There are 4 ways to turn a row about zero (a turn may also mirror it). The second row of each pair is the first, turned, with some noise. The first 36 pairs use one turn. New pairs use 2 turns, one after the other, and a turn may come again.
Known pairs, each followed by its turns in order:
[ -6.1  -4.1   5.3  12.6   8.2  -0.3 -28.5 -27.9]
[ -4.0  11.1  14.9 -19.3  26.2 -10.3  -9.7   9.5]
roriz

[  8.7  15.4  14.4  13.8  -2.4  20.5 -15.8   7.4]
[ -2.3 -10.5   5.9  10.2 -13.1  -4.1 -12.8  29.0]
tiri

[-12.8   1.4  -0.4  -6.1  -1.1  -0.3 -22.4   7.5]
[ -3.8   2.5  18.9   8.2  14.7 -10.7  -6.3   3.3]
belar

[21.6 -3.5 11.0  4.6 -5.7  4.7  6.6 -8.7]
[ 2.3 11.2 -5.2  0.3  2.9 18.1 -6.0 14.8]
tiri

[ -1.5  19.2   7.7 -20.6  -2.2   9.0 -21.7 -28.7]
[  7.5 -11.8  23.9 -20.0   7.2 -31.8   1.2   9.4]
roriz

[16.8  0.8 17.1 -9.4 33.6  3.2 -0.9 10.6]
[ -4.4  19.1 -17.9  -4.7  -0.8 -14.6  32.8  -0.4]
roriz

[ -6.2  19.3  -5.7  22.2  11.0  48.3 -12.9  12.1]
[-24.1  -4.6  -3.3  15.3 -25.1 -34.4   1.2  33.7]
tiri

[ 19.3  -5.1  10.9   8.6  39.4  -4.1 -17.1  -0.4]
[ -9.2   2.9 -10.9   0.0 -34.9  -9.9 -27.1  -4.6]
mavi

[ -2.2   1.4 -29.2   3.7 -15.3  20.4 -48.3 -47.2]
[ -4.4 -21.0  26.7   8.9  -2.9  10.2  59.7  37.1]
tiri

[ 15.7  -8.8  -1.4  -9.6  -9.9  -0.4   3.5 -48.3]
[-22.6 -20.7  -9.9   7.8 -35.0  -5.3  25.6   5.2]
belar

[  2.7   4.1  13.0 -13.4  18.0 -23.9 -22.7  -5.0]
[-20.0 -11.6   9.1  -3.6  23.5   4.7   7.9  23.5]
belar

[ 16.3  -8.8 -14.4  -0.1   8.7 -48.3  12.7 -48.3]
[-12.1  16.4  22.5 -30.3   9.9  54.8  17.0 -19.0]
tiri

[-48.3 -26.3  -5.1   1.5   4.6  25.8  -5.8  -2.6]
[-36.1 -14.2  11.4  28.6  30.9   1.8 -12.1  15.2]
roriz

[ 15.7   6.5 -41.4  -0.8 -12.1  30.2  -4.7  -4.4]
[ 10.1  26.3  -6.4  20.5 -33.2 -23.6  -4.3  14.8]
belar

[  6.0  48.3 -16.4   2.0  37.8  40.2   4.2  17.6]
[ 45.8   2.3  -5.0  10.3  -7.7   8.0 -47.4  41.8]
belar

[ -6.0 -13.5  -3.0  11.3  -5.0  11.8   3.2  -9.5]
[ -0.9  -2.2 -11.3  12.0  -9.4  -3.3  -1.7 -17.8]
belar

[  1.6 -15.2  11.8   7.0  -4.2   2.8  31.8 -28.5]
[ 34.4   6.0 -16.3  -9.0  -8.8  -4.6  21.6  -6.0]
mavi

[  0.4  22.1   0.3  -5.7 -28.0 -12.0  -0.3  -7.7]
[ -5.2   7.5  28.1  -5.5 -17.3   7.7   6.7   0.1]
belar

[  3.1   4.6   6.2  -0.5  16.1 -15.4  45.5  -0.6]
[ 30.2   6.7  10.0  -8.5 -25.3  24.2  11.6   0.0]
mavi

[ -1.4  -4.1   1.0 -11.4  -2.4  -3.3 -24.0   1.0]
[-17.9  -5.4  -6.3  -9.3   8.3  -3.4  -5.8  -3.9]
mavi

[  6.7 -19.0  -4.2  14.1   6.4  20.4  16.7 -29.2]
[ 23.9  12.4 -19.2   5.8 -11.1 -22.0  24.0  -7.5]
mavi

[ 15.7 -15.4  -9.0  48.3   6.2   0.1  -3.7 -19.0]
[ -9.0  44.3  -0.5  -7.2  14.8   9.6 -37.2  -7.3]
roriz

[ 16.3  -4.3 -47.3   4.2 -33.3  -9.4  -6.3 -29.1]
[  6.8  20.4  17.1 -26.4  25.7   9.1  47.4  20.4]
tiri

[  7.0   9.0  -4.0   1.7  18.5  -0.7 -42.3  -3.0]
[-34.6   4.0   4.9  -7.5  -8.8 -25.6 -22.3   2.1]
mavi

[-11.3  -7.2  -7.6  -4.5 -20.1  -8.5   1.0  -9.8]
[ -0.9 -13.1   1.8  -9.8  16.1  -0.9  17.0  -7.5]
mavi

[ 16.4  -6.0  -1.9 -12.4 -15.5   8.2 -10.7 -22.2]
[ -6.4  -1.5   6.5  16.1 -16.1 -10.9  24.0   7.1]
belar

[ 28.2  47.5 -12.8 -32.4  -3.6  18.3   5.1  -1.7]
[ 17.5 -16.1   7.1  -7.6 -45.4 -40.9  11.3 -17.2]
roriz

[  8.4  -6.5  -9.7  18.0   9.8 -25.3 -23.1  20.8]
[-13.2 -33.2  11.9  11.9 -16.3  -9.2 -18.2   0.7]
mavi

[-29.2 -25.0  -7.1  -7.4  22.7  33.6   6.0   1.9]
[-32.7  -1.0  -0.2  39.2  24.5 -17.8   1.1   5.3]
roriz

[ 11.8  12.6   4.2 -14.0   9.6   8.6   6.6  -1.9]
[ -1.5  -4.3 -17.7 -11.2 -16.4   4.9  -5.4   0.7]
tiri

[-35.8   4.1  18.8  -3.1 -13.1  20.0 -10.4  -0.9]
[ -7.5 -32.3  -5.7  30.0  10.2 -14.5   0.3   0.6]
tiri

[  6.5   4.4  -3.1  32.9   6.4  -1.3 -13.6 -22.4]
[-26.4   6.5  23.2   1.1  -3.1  11.9   7.5  21.6]
tiri

[-15.3  14.3   7.7   2.3  -3.3   2.0   5.1  11.8]
[  7.9  -2.6  11.0  -7.0   2.1   6.1 -16.4  -7.8]
belar

[-23.3   0.4 -16.5 -16.2   9.4  -1.3 -20.1  13.8]
[-23.2  -0.9  18.5   4.0  10.5  -1.6  -7.6 -22.8]
mavi

[-0.3 38.6 -5.2 -4.5 15.8 -0.4  0.3 27.9]
[-14.8 -15.3 -21.9 -18.4 -29.0 -12.0  11.3  -3.4]
roriz

[ 14.2   7.4  14.7 -10.4  -9.7  -4.2  12.8   0.3]
[ 14.6   0.1   7.1   1.1 -17.3   5.7  14.1   5.0]
roriz

New pairs, each followed by its turns in order:
[ -4.0   1.2  -3.5   0.0   9.6   5.3  15.0 -34.7]
[-18.0  -3.7 -23.6  10.7   7.8 -13.9  16.6 -10.4]
tiri tiri

[  7.0  23.9  -4.1 -19.8  43.7   8.7  -8.6  -5.6]
[ 23.3 -26.8  32.4  21.9   4.2  17.1 -11.3  -4.7]
tiri roriz

[ -2.7  10.9  -7.8   5.2  -6.2 -15.2 -20.0 -18.9]
[  3.3 -14.5   1.6 -14.9   4.6  21.3  -5.0 -16.4]
mavi mavi

[  4.1 -28.9   5.2  21.9   5.2   6.6  11.9  -6.8]
[  6.9  -3.2   5.4  13.2  -0.8  14.6 -33.4  10.0]
roriz belar

[  2.3   2.0   0.4 -16.0  -0.3   1.5 -25.6  -7.2]
[ 10.6   5.5 -13.8   1.7  -6.7   8.2  24.9  -9.8]
tiri belar

[-28.8   5.2  -1.2  -3.3  19.8   2.0  -0.7  -1.1]
[ 18.7 -11.2  -5.3 -14.2   9.4 -15.7  16.5 -12.2]
tiri mavi

[11.4  1.5  3.9 31.7  2.9 10.5  3.0 12.7]
[  5.9  19.1  21.9   2.0   6.1  -6.4 -16.3  15.6]
mavi tiri

[-10.1   6.7 -13.2  20.2  -3.8   6.8   3.1   1.4]
[  1.9  16.8  -6.2 -11.7  -7.9  16.2   8.5  10.0]
mavi roriz

[ 26.5 -21.3 -41.7 -13.9  13.9  -1.6  -4.5   1.1]
[ 19.3  -8.3   7.3   2.4 -51.0  -7.9  -1.6   5.4]
tiri roriz

[ -4.1   2.9 -27.4 -18.6  -7.5 -24.2 -18.2   7.8]
[-10.3  -9.8 -13.6  28.2   9.0   1.1   2.8 -24.7]
mavi tiri

[ -9.7 -12.1   3.7 -15.1  -1.8 -19.1   7.4  14.2]
[ 13.7  -0.6  -8.3   5.0   6.0 -14.0  15.6  16.4]
belar roriz

[  2.6  -1.7  15.2 -43.5 -22.0 -44.0   2.8   2.0]
[ 16.2  49.9 -35.2  -1.3  -6.9  10.1  -8.7  15.8]
roriz tiri

[  0.5   6.7  20.5  11.5  -2.3  13.8   0.6 -11.1]
[-10.3 -16.5   2.6  -9.1 -12.1  10.3  17.7  11.1]
roriz roriz

[ -3.3 -13.3  -2.8 -21.5  48.3 -26.7   1.8   4.3]
[-10.3 -21.6  29.5  28.0 -35.6  -9.8  16.4 -14.9]
mavi belar

[-1.1 -1.8 19.2  4.2  6.4 16.1 24.9  9.4]
[-19.9  17.5   3.6  12.5  -1.9 -14.1 -15.9   5.1]
tiri belar

[-13.7 -23.6  -3.8  -0.3   4.2   3.9   2.9   2.1]
[  8.9   3.5  12.5   9.2 -10.3 -16.4  -7.0  -7.4]
roriz mavi

[ 4.2  9.7 -2.4  7.9 12.4 15.4 17.6 24.3]
[-30.3   8.7 -11.7   9.8 -12.6  -3.0  -0.8  17.6]
belar mavi

[-34.1 -16.0 -11.0   5.6  -8.1  22.8  13.0 -19.9]
[-15.8   6.9   0.7  19.4  31.9  12.0 -19.1 -14.4]
roriz belar

[-13.0   0.5  16.8  -8.4   3.0  14.5 -29.8   1.3]
[ -2.2 -14.7  22.4  -2.5 -21.0   1.0  14.7 -15.0]
mavi tiri

[  3.4 -19.9   3.7   5.8  12.4  13.5  -0.6 -28.5]
[ -8.8  -9.7  10.8 -14.9 -12.9  -1.4  28.8  16.2]
mavi mavi

[  9.3 -14.0  21.3  -6.8   1.5  -2.1   6.6 -10.9]
[13.0  8.2  0.5  2.3 -7.0 15.9 -8.1 18.5]
roriz mavi

[  2.8   2.3  13.2   4.0 -20.9   2.7  -9.9  -3.9]
[  0.7 -15.6  -3.2  10.0 -13.5  15.4  -3.7 -14.5]
belar belar

[  2.7  44.3  -0.5  -6.2  20.2 -20.5  -7.2  19.9]
[ 27.3   9.9 -16.8 -16.6  20.8  -7.1  29.9 -20.3]
roriz tiri

[-12.4 -34.6 -11.2 -25.5 -10.8  -1.6 -39.4  -8.2]
[ 36.0   1.3 -23.7  12.7 -28.9   5.8  17.3  25.9]
tiri mavi

[-18.6   0.5 -35.7   9.6  27.2   6.1 -34.8 -12.3]
[  3.2 -16.9   8.2 -29.9 -12.5  25.5  10.3 -44.2]
tiri belar

[-12.0  -8.6 -11.8 -13.4  -5.1  17.8  -2.3  -0.5]
[ 6.2  9.7 19.9 -8.1  9.9 14.4 -4.5  1.2]
belar tiri

[ 16.6  -9.8 -32.9 -37.2 -22.8   7.5  -4.5  -4.4]
[ 32.9  23.8  28.3   8.9   7.7   7.7  16.2 -24.9]
mavi mavi

[-27.0 -10.8  -7.4  -0.5  -7.9  -6.4   1.5   6.5]
[-20.5 -15.7 -17.4  -8.4   0.4   8.5  -5.6   5.8]
tiri belar

[-5.3 -2.7  5.1 -1.1  0.4  4.2 20.9 -3.1]
[ -8.7   2.3  -5.9   4.3  -4.7 -10.7 -16.6   8.2]
tiri belar

[-37.2  -5.4 -36.5 -18.8   0.0  16.6   6.4  -1.4]
[-18.5 -13.3 -22.5 -44.5 -18.8  -2.3  -1.0  -7.9]
tiri belar

[  5.2  -6.9 -17.3  32.6  -1.4  -4.5  -0.1  48.3]
[ -4.3  29.2   3.0  -0.4  25.4 -32.2  30.4 -13.9]
roriz mavi

[-25.5  -4.2   4.7  -0.2 -13.4 -16.8 -28.4  -4.3]
[-19.4 -22.4  -6.3  -4.0  25.4 -16.5  11.9   6.6]
mavi belar

[-42.9 -40.4  -1.5   7.2  18.0 -13.8  12.5  10.0]
[-49.0 -12.3  24.3  -0.8   8.9  32.6   2.4   7.4]
tiri tiri

[12.0  2.6 -4.6 48.3  2.0  1.5 -3.2 -9.0]
[ -5.8  18.7  24.7  13.8  23.5 -32.4   8.4   5.1]
belar mavi

[-19.7  -6.1   7.0  -1.7  -8.3   2.7   1.5  17.3]
[ 14.3   7.5  -0.4  14.6   7.1  -5.2  -5.7 -15.5]
roriz mavi

[ 16.7  43.1   1.1   7.8  10.6 -48.3  -9.4  -9.4]
[ 38.3 -36.8  -1.2   9.8  -8.2 -16.3  18.7 -40.5]
roriz roriz

[-12.3 -11.2  21.5   5.5  -9.3  -1.5  -8.2  -1.4]
[-6.3 17.2  1.6  5.6 11.7 -7.0 -4.5 19.8]
belar roriz

[-19.9   5.4   0.7  -3.0   2.5   4.0   9.2  -2.4]
[-15.2  -0.2   5.4   8.6   5.0  -8.2  16.8   1.6]
belar belar

[ -4.6 -40.3 -12.3   0.3  24.6  -0.3  -6.8  -7.5]
[ -5.5  14.9  25.4  -2.5 -36.0 -13.1  -7.7   1.0]
roriz mavi

[ -3.4   8.4  -8.8   0.5  10.9 -16.3  19.4 -35.8]
[  6.9  29.6   1.1  -9.5  18.7   4.0   9.6 -23.3]
tiri mavi

[16.9 -0.5  4.5 -1.1 -2.0 11.9 -7.4 10.9]
[ 4.9 22.0 11.2 -1.1  3.4  4.2  6.7  3.9]
tiri belar

[ 13.0   9.1  30.8 -16.9  -3.4   8.8  -6.4   1.6]
[  6.1  -4.6  -3.0  -7.5 -23.8 -26.9  16.7   2.6]
mavi tiri

[ 17.9   4.8  -5.7 -12.8 -22.6   6.2   6.9 -15.7]
[ 27.4   9.7  -9.4 -11.6   0.9 -13.0   0.9  15.2]
tiri belar

[  7.4 -10.3  14.8   2.4  -3.1 -44.8  23.7  -1.3]
[ -7.6  -4.1 -42.6  17.1   8.7  11.5  21.7 -11.5]
mavi mavi

[  0.8   3.2  -2.8 -17.2   3.1 -10.1 -10.1  13.7]
[23.2  8.5 11.8 -4.1  2.1  1.1  5.8 -6.8]
tiri roriz

[  8.3  -9.3  14.5 -17.8  -1.8 -11.0 -19.0   4.4]
[  9.3  21.6  -6.7  18.3 -12.2  -8.8  13.9   6.1]
roriz roriz

